Every row belongs to one group in each of 4 separate groupings. Each group adds its own fixed numbers to the row, and there is some noise. The rows also spread widely along 16 directions, which tell nothing about the answers.
(in the rows, 128 means zero)
Known rows, each followed by its group in each grouping:
[175 136 111 108 166  83 127 120 163  85 111 116 141 140 112 128  89 128
 141  84 106 111 106 130 123 192] => V (0) (2) kagu
[151 169 112 147 157 111  85 128 127 122 166 108 118 147 116 100 110 134
 143 143 141 110 145 116  98 142] => X (4) (0) burep
[115 124 140 125 144 160 121  55 115 119 165 119 130 136 135  71 108 124
 142 158 103 123  99  97 105 107] => S (2) (4) mot
[135 171 116 132 128 125 145  90 147 109 137 137 103 121 174 127 164 112
 138 102 116 150 166 136 142 114] => V (3) (3) kagu
[128 166  89 123 182 125 132 140 162 124 149 107 110 156 110 122 131 146
 178 124 109 155 161  97 132 135] => S (3) (1) mot
[130 178 133 102 133 129 157 146 101 114  97 140  90 113 130 141 134  74
 102 116 149 116 134 179  89  88] => M (0) (2) burep
[167  77 158 130 133 128  99 116 159 151 123 180 116 119 147 118 151 176
  96 120 106 119  68 111 162 184] => X (1) (0) mot
[156 122 147 113 121  95 180 128 101 112  99 110 143 107 148 142 127 137
  95 115 104 105  71 139 129 151] => M (4) (4) kagu
[161  82 137 168 139 120 106 124 149 151 138 110 158 122  97 131 119 163
 131 168 132 142 146  93 121 140] => M (5) (3) kagu
[110 103 132 114 140 143 147 119 143 136 102 168 106 156 144 153 105  95
 115  75 129 136 164 126 152 147] => M (1) (1) burep
[ 88 121 134  96 164 174 152 159 128 145 164 138 104 147 136 144 132 117
 166 132 107 136 142  40 126 114] => X (5) (1) burep
[118 159  99 160 120  98 163 120 115 105 172 129 134 136 119 117 105 148
 129 116 135  82 151 165 127 110] => S (2) (0) burep
[187 132 133 147  75  98  87  94 121 118  99 141 149 103 138 108 145 145
 159 180 136 105 187 171 103 115] => S (5) (1) burep
[115 147 143  90 111 162 133  85 123 105 126 146 131 119 133  91 155 137
 135 168 103 122 126 129 111 129] => M (1) (0) burep
[127 116 113 134  87  95 158 130  93 127  95 157 105  99 185 162 137 124
 132  86 117 125 117 130 139 108] => S (3) (0) kagu
[159 157 100 161 164  95 126  83 153 112 154 100 118 139 139 114 114 128
 141 102 125 145 156 124 129 134] => X (1) (3) kagu
[155  41 167 136 120 118 161  80 125 134 134 126 158 104 154 110  93 143
 152 117  88 114  83  84 144 122] => X (5) (0) mot
[161 107 190 142 104 141 135 110 141 135 139 144 119 126 184  81 149 102
 127 106 119 100 161 112 160 107] => V (0) (0) mot
[140 121 134 122 158 115 102 131 134 123 140  74 167 156 100  97  78 101
 151 114 150 132 137 133 119 154] => V (5) (0) burep
[103 130  91 102 128 128 103 102 115 101  87  90 169 151  91  96  97 133
 147 153 115 152 109 126 107 154] => S (4) (3) burep
[154  90 136 126 142 124  89  69 138 165 142 125 156 114 114 136 117 147
 174 155 139 182 158 132 135 139] => S (1) (4) kagu
[148 114 175 109 111  97 176 141  90 176  80 148 141 147 142 113 145 145
 113 139 116 107 136 165 168 133] => V (5) (1) burep
[135  98 137 118 127 100 132 138  76 135  88 141 135 112  95 171  72  95
 101 139 156 107 119 159  65 125] => S (2) (0) kagu
[ 82 163  85  91 101 133 138 146 102 104  38 127 125 157 117 125 134 139
 106 138 112 137 120 137 108 156] => M (1) (4) burep
[101 151 118 144  76 132 146 109  70 116 161 162 117 110 163  86 152 169
 140 172 103  72 100 107 109  79] => X (5) (2) burep
[110 113 139 129 139 145 143 122 138 112 133 144 119 154 130  93  72  78
 141  72 123  83 146 122 136 120] => M (4) (0) kagu
[126 121 113 130 162 111 132 169 121 111 130  53 153 134 109 130  73  82
 148  85 154 138 125 130 115 114] => X (4) (1) kagu
[177 128 122 125 158 120 170 141 197 107 128 132 127 107  92 140 136 167
 155 141  96 109 136 129 129 131] => S (5) (0) burep
[107 161 116 132 115 110 160  83 109 133 143 125 134 145 174 109 149 129
 129  93 128 144 159 175 179 119] => X (4) (1) kagu
[144 146 129 172 132 150 140  92 190 126 120 145  85 139 171 124 175 135
  77 111 122 152 184 117 152 121] => X (4) (0) mot
[149 132 115 150 115 121  69 181 133 104 136 117 139 132 121 124 133 141
 112 142 151  93 138 113 102 156] => X (2) (1) burep
[148 162 143  99 169 112 178  81 147 125 115 101 139 178 120  75 117 122
 131 111 102 124 157 165 163 151] => S (2) (4) burep
[147 145 104 156 176  91 141  68 140 117 149 113 101 160 170 119 112 120
  89  61 116 149  92 125 152 159] => S (2) (3) mot
[ 92 132 122 120 138 162 107 109 147 141 184 153 148 124  95 137 147 164
 114 151 153 156 125 160 136 151] => V (1) (0) mot
[109 163 121 118 190 157 146 114 134 130 178 155  64 121 150 162 135 105
  92  94 126 148  63 120 111 125] => V (3) (4) mot
[103 109 135 114 150 170 138 137 169 163  87 177  86 134 144 119 166 138
  92 106 105 156  65 151 182 121] => V (5) (1) kagu
[116 137 132  93 158 140 171 151 119 136 102 152  96 121 113 157 130 131
 126 150  95 127  97  93 100 123] => V (4) (0) kagu
[131 115 138 119 144 123 138 121 115 159 139 135 108 117 146 118 129 110
 158 100 130 147 108 133 153  97] => S (1) (3) mot
[179 111 131 143 129 138  68 199 176 112 108  99 132  96 103 156 141 119
 105 135 169 128 125 129 101 145] => S (4) (4) burep

New rows. What belongs after each?
[116 127 118 120 151 143 116  89 150 143 176 154 152 112  96 149 139 165
 134 159 140 156 117 178 135 144] => V (5) (1) kagu
[135 113 153 116 146 165  80 120 164 115 172 123 138 143 150  98 145 117
 123 108 137 134 134  96 147 169] => X (1) (1) mot
[156 114 172  92 132 133 162  69 124 132  90 136 137 136 144  84 129 131
 142 139  78 124 121 120 140 143] => M (3) (4) mot
[162 108 134 180 147 125 122 142 155 161 137 167  72 107 149 169 135 127
  85 105 148 122 115 131 129 110] => S (5) (4) kagu
[107 159  84 177 172 119 113 121 145 133 124  79 111 180 122 115 121 132
  67 111 146 180 123 121 134 139] => V (2) (3) burep
[150 107 117 181 108 100 139 124 143  93 131  86 169 111 131 153 102 112
 112 102 161 134 189 156 119 116] => V (3) (1) kagu
[134 147 120  90 146 163  76 177 166  87 118  92 131 104 110 140 149  90
 127 131 154 153 115 122  89 146] => S (4) (0) kagu
[166  88 157 131 125 119 128 104 153 125 140 126 166 126 121  87 128 176
 148 151  96 104 130  97 148 161] => X (1) (0) kagu
[ 89 108  87 167 130 138 162 129 159 114 132  98 161 147  90 137 105 172
 109 125 123 144 133 122 141 128] => V (2) (4) mot
[132 132 144 134 119 108 158  89 106 108 175  56 200 126 147  91 137 140
 120 116 139 148 126 168 160 137] => M (3) (1) mot
[132 147 131 136 149 125 124 132 146 111 219 130 146 150 125 135 122 143
 134 118 139  93 163  94 124 180] => V (5) (0) mot
[135 129 125 152  75 148  88 144 155 107 105 133 145 125 124  83 161 154
 141 159 130 112 184 126 125 123] => M (3) (0) mot
[135 136 101 172 169 112 137 111 170 138 148 107 142 178  96 121 125 200
  88 149 117 146 151  99 138 183] => X (5) (0) mot
[135 135 131 121 175 134 126 155 149 156 118 167  84 155 121 109 145 157
  83 115 112 115  59 124 151 157] => X (5) (2) burep
[130 113 115 140 141 140 145 142 156  85 144 142 137 108  93 181 126 174
  75 170 109 105 103  81  74 167] => V (2) (0) kagu
[162  76 159 124 127  98 163 126  93 137 102 154 130 100 131 136  90 122
 135 124 106  88  92 135 116 111] => S (3) (1) kagu
[ 81 155  88 142 154 131 116 174 126 148 192 121 137 165  94 154 130 162
 121 120 165 147 160 109 137 154] => X (0) (2) mot
[145 144 130 128 137 103 146  92 132 119 204 169 134 125 152 145 131 159
 142 100 115  93 126 146 158 170] => V (4) (1) mot
[167 121 173 125 100 142 108 146 119  99 157 141 142 116 133  98 141 126
 139 174 121  55 162  86  88 132] => S (0) (1) mot
[160 169 123  95 137  82 138 121 131 103 122 115 137 136 143  98 122 114
 152  66 127 106 125 190 153 163] => X (1) (0) mot
[117  95 148  81  63 141 127  92  84  98  85 137 183  99 139 135 132 118
 138 168 121 124 138 140  98 135] => S (4) (1) mot
[152 112 143 149 151 116 172 139 121 147 139 176  93 102 126 188 121 136
  84 134 132 100 109 143 105 110] => X (5) (1) burep
[144 106 143 114 143  93 143 168  94 176 117 174 108 127 122 188 112 122
 125 111 138 112 112 126 123 149] => V (5) (3) mot
[143 134 118 185 119 111  97 143 130 160  91 119 100 128 130  86 132 131
 118 134 149 137 134 168 134  71] => V (2) (0) kagu
[109 106 104 185 133 121 169  89 123 128 135  84 144 144 130  88  95 158
 149 142  98 151 140  93 140  73] => V (3) (1) burep
[108 133 110 123 118 110 141 154  99 129  99 128 147 146  95 131 103 152
 107 140 129 106 101 152 118 149] => V (0) (4) burep
[144  77 169 131 132 152 151 117 147 174 100 194 105 123 131 134 153 160
  97 149 107 131 131 111 153 122] => X (3) (2) burep
[144 149 119 103 116 101 101 124  91 128 106 170 102 107 153 129 145 146
 119 134 113 106  57 144 112 157] => S (4) (0) kagu
[138 145 112 105 172 130 106 158 160 164  43 164  63 147 104 112 133 133
 124 119 106 156  74 150 133 132] => V (0) (0) mot
[156 142 127 120 113  93 147  71 131 113 142 178 137 136 146 135 140 176
 130 131  96  93 158 139 137 184] => X (2) (0) mot
[129 115 128  96 182 138 130 129 160 129  84  94 143 177  88 129  96 123
 105 121 122 163 134 105 125 190] => X (1) (4) burep
[117 124 101 144 105 133 139 154 138 101  66 124  97 111 143 132 108  73
 132  75 141 130 144 144 110  62] => X (0) (2) mot
[135 128  92 118 150 115  97 126 155 117 163 144 137 123 115 206 112 124
 144  92 163 160 165 129 122 180] => S (4) (2) burep
[ 96 105 152 152 142 151 124 113 107 192 129  90 156 170 118  76 136 138
 114 160 149 186 174 129 166  99] => X (3) (1) kagu
[146  91 127 153  99 143  78 136 151 142 120 133 133  94 150 147 165 149
 138 141 143 166 133 117 135 121] => M (5) (1) mot
[116 176  88 118 147 157  68 129 143  71 163  99 125 120 116  89 122 108
 165 143 131 120 108 119  81 118] => S (4) (1) kagu
[133 146 128 104 156  97 158 126  92 159 151 135 109 147 162 146 146 154
 159 125  98 138 126  80 143 147] => X (2) (1) mot
[159 102 106 206 105 110  78 101 155 103 128  89 158 119 126 103  95 142
 112 125 149 128 134 142 118 123] => V (0) (4) kagu
[160  99 146 149 152 146  43 163 160 173 134 134  97 130 132 139 113  84
 153  93 175 151 163 110 132 128] => M (4) (4) mot
[148  97 115 117 143  95 130 126 116 139  84 156 116 128 117 158  96 163
 116 113 101 122  60 115 120 180] => M (1) (4) mot
[121  86 155 157 131 147 146  69 155 128 134 114 153 139 137 116  95  88
 101  90 151 159 180 153 148 113] => V (3) (0) mot
[127 113 131 146 170 149 122  34 150 126 166 131 109 135 150 108 102 112
 125 119 112 158 127 101 119 117] => X (2) (0) kagu
